All rows are made from the same 4 directions, up to rounding. Whole rows:
[[ 14.4  -5.9  -7.4   1.0  10.4   7.1 -10.3  10.2   9.1  15.7  -3.3  -2.6
    1.8   8.8  10.9   6.7]
 [ -0.9 -29.4  10.1   7.5  -9.6  21.9 -24.6  -1.2   0.3  20.0   5.5  -4.6
    7.0 -23.9  -5.4  -7.2]
 [ 20.9  -0.1  -5.6   6.7   4.2  -2.8  -2.3  13.5  10.1  -6.5  -4.0  -1.5
  -22.1  17.7  15.5 -10.2]
 [  0.8   0.0 -11.9   4.9   3.9   1.5  -3.1   2.1   7.5  -2.1 -10.4  -2.3
   12.8   1.8   9.2  16.4]
 [-12.7 -32.0  15.1  14.6 -24.0  19.8 -21.9  -9.4  -3.9   1.2   4.4  -4.7
    5.4 -37.0 -11.1 -14.1]
 [ 18.5 -15.0 -13.3   4.4  14.3  16.1 -21.5  13.8  15.3  27.1  -7.7  -5.6
   12.8   6.2  16.9  16.9]
 [ -4.9 -11.6  -0.3   6.4  -5.7   8.6  -9.8  -2.8   1.7   2.2  -2.9  -2.7
   10.5 -13.0  -0.5   4.5]]

The start of a row, then its end:
[-30.4  -5.5  10.2  -2.8 -13.6   5.3   0.5 -20.0 -13.6   0.4   4.6   1.0
  26.1] -> [-30.7 -21.4   7.7]
[  4.7   9.8 -12.7   9.0  -0.4 -10.3   7.8   4.1   8.3 -25.2 -12.9  -0.8
  -6.2] -> [11.8 13.7  5.1]
[-12.0  -2.4  16.3   0.8 -16.1  -2.9   5.2  -9.7 -11.4 -13.0   9.5   2.3
 -12.3] -> [-14.0 -14.8 -21.1]
[ 35.4 -19.6  -0.1  16.3  -1.1   8.8 -19.3  22.1  16.2   0.3  -1.3  -5.2
 -38.1] -> [ 14.3  21.5 -27.5]
[-37.0   3.4  11.5  -2.6 -18.7  -3.6  11.0 -24.6 -17.5 -16.0   3.9   3.0
  21.3] -> [-30.1 -24.6   4.1]
[-2.4 -2.6 11.4 -5.6 -2.8  1.7  0.1 -2.8 -7.4  7.7 10.3  1.8 -6.5] -> [ -4.8 -10.0 -12.2]
[-11.8   2.4 -17.9   6.1   2.2   1.4  -1.1  -5.0   6.9  -6.9 -17.0  -2.8
  32.5] -> [-6.5  7.4 33.0]
[-17.6  16.2  -0.7  -0.7  -7.9 -14.3  18.4 -11.4  -7.2 -26.7  -3.6   3.3
   3.6] -> [-3.2 -6.9  3.6]
[  5.3 -23.3  -4.9  27.7 -18.6  10.3 -18.3   3.9  12.9 -23.1 -13.6  -7.2
  -7.1] -> [-14.3  14.4  -7.7]
[ 32.9 -15.1 -14.2  -1.6  26.0  18.7 -25.4  23.0  18.7  45.0  -3.7  -5.5
   6.2] -> [19.0 21.7 15.1]
[-1.7 -5.7  4.0  4.8 -7.3  1.9 -2.8 -1.5 -0.8 -5.7  0.8 -0.8 -4.7] -> [-6.5 -1.6 -7.5]
[ -8.0  -6.5  -4.8  15.0 -13.5   0.9  -3.0  -4.5   4.1 -22.8 -10.7  -3.0
   4.8] -> [-12.2   4.4   3.0]
[-6.9 15.8 -7.2 -7.6  7.6 -8.8 12.2 -3.6 -2.0 -2.9 -3.6  2.5 11.9] -> [ 7.1 -0.9 15.6]
[  5.1  10.0 -13.1   1.1   8.1  -6.3   5.4   4.6   7.0  -6.9  -9.6  -0.3
   3.9] -> [13.1 11.0 13.4]
[-11.5  -6.6 -16.7  27.0 -18.3  -0.8  -3.6  -5.4  11.7 -41.9 -24.9  -5.7
  13.7] -> [-14.9  14.3  15.5]
[-19.0  10.6 -10.1  -5.2   4.2  -3.1   7.6 -10.6  -2.6  -0.9  -8.1   0.9
  32.9] -> [-6.7 -4.3 29.8]
[ -6.0  18.9   3.3  -3.0  -5.1 -18.0  20.9  -4.8  -6.9 -26.0   1.6   4.5
 -15.9] -> [  8.3  -4.5 -10.7]
[-4.4  0.3  1.8 -6.1  3.4  2.5 -0.5 -2.8 -3.4 11.2  3.4  0.8  9.2] -> [-3.2 -5.5  5.4]
[  2.5  -4.3  18.8  -4.4  -7.4  -0.1   1.0  -0.8  -9.3   3.1  15.7   2.5
 -23.9] -> [ -2.9 -11.6 -29.0]
[-22.9 -11.2  10.4  20.6 -34.2  -1.6   1.2 -15.9  -6.3 -43.1  -4.3  -1.6
  -6.0] -> [-30.6  -9.4 -17.4]
[  1.5 -11.4  11.5   6.5 -12.3   3.9  -5.7  -0.5  -2.7  -5.8   6.1  -0.8
 -16.6] -> [ -9.0  -4.2 -21.5]
[  5.8 -22.9  -3.0   2.5   6.1  22.1 -25.1   4.8   7.2  33.0  -0.9  -5.2
  20.7] -> [-11.3   3.8  13.3]
[ -1.1  -3.6  -2.1  10.6  -9.1  -1.0  -1.2  -0.6   3.4 -17.5  -6.1  -1.7
  -4.7] -> [-4.3  4.6 -3.7]
[ 18.9 -18.7   8.3  17.7 -14.2   5.3 -12.9  10.7   7.2 -14.2   1.6  -3.6
 -36.6] -> [ -0.2   9.6 -33.8]
[  7.2  -2.4 -15.0  13.1   0.3   0.4  -4.9   6.3  12.8 -13.5 -15.2  -3.9
   3.3] -> [ 5.0 16.9 11.2]
[  6.3 -15.0  -2.1   3.4   3.1  13.5 -16.2   4.6   5.8  18.2  -1.2  -3.6
   8.8] -> [-5.5  4.4  5.5]
[ 11.8 -11.1  -2.6   3.6   4.3   9.4 -12.9   7.9   7.1  13.4  -1.1  -2.9
  -0.9] -> [2.0 7.6 0.3]
[  3.3 -10.3  11.9  -7.7   2.6   9.9  -9.1   1.0  -5.2  25.4  12.9   0.4
  -2.4] -> [-5.3 -9.0 -9.9]
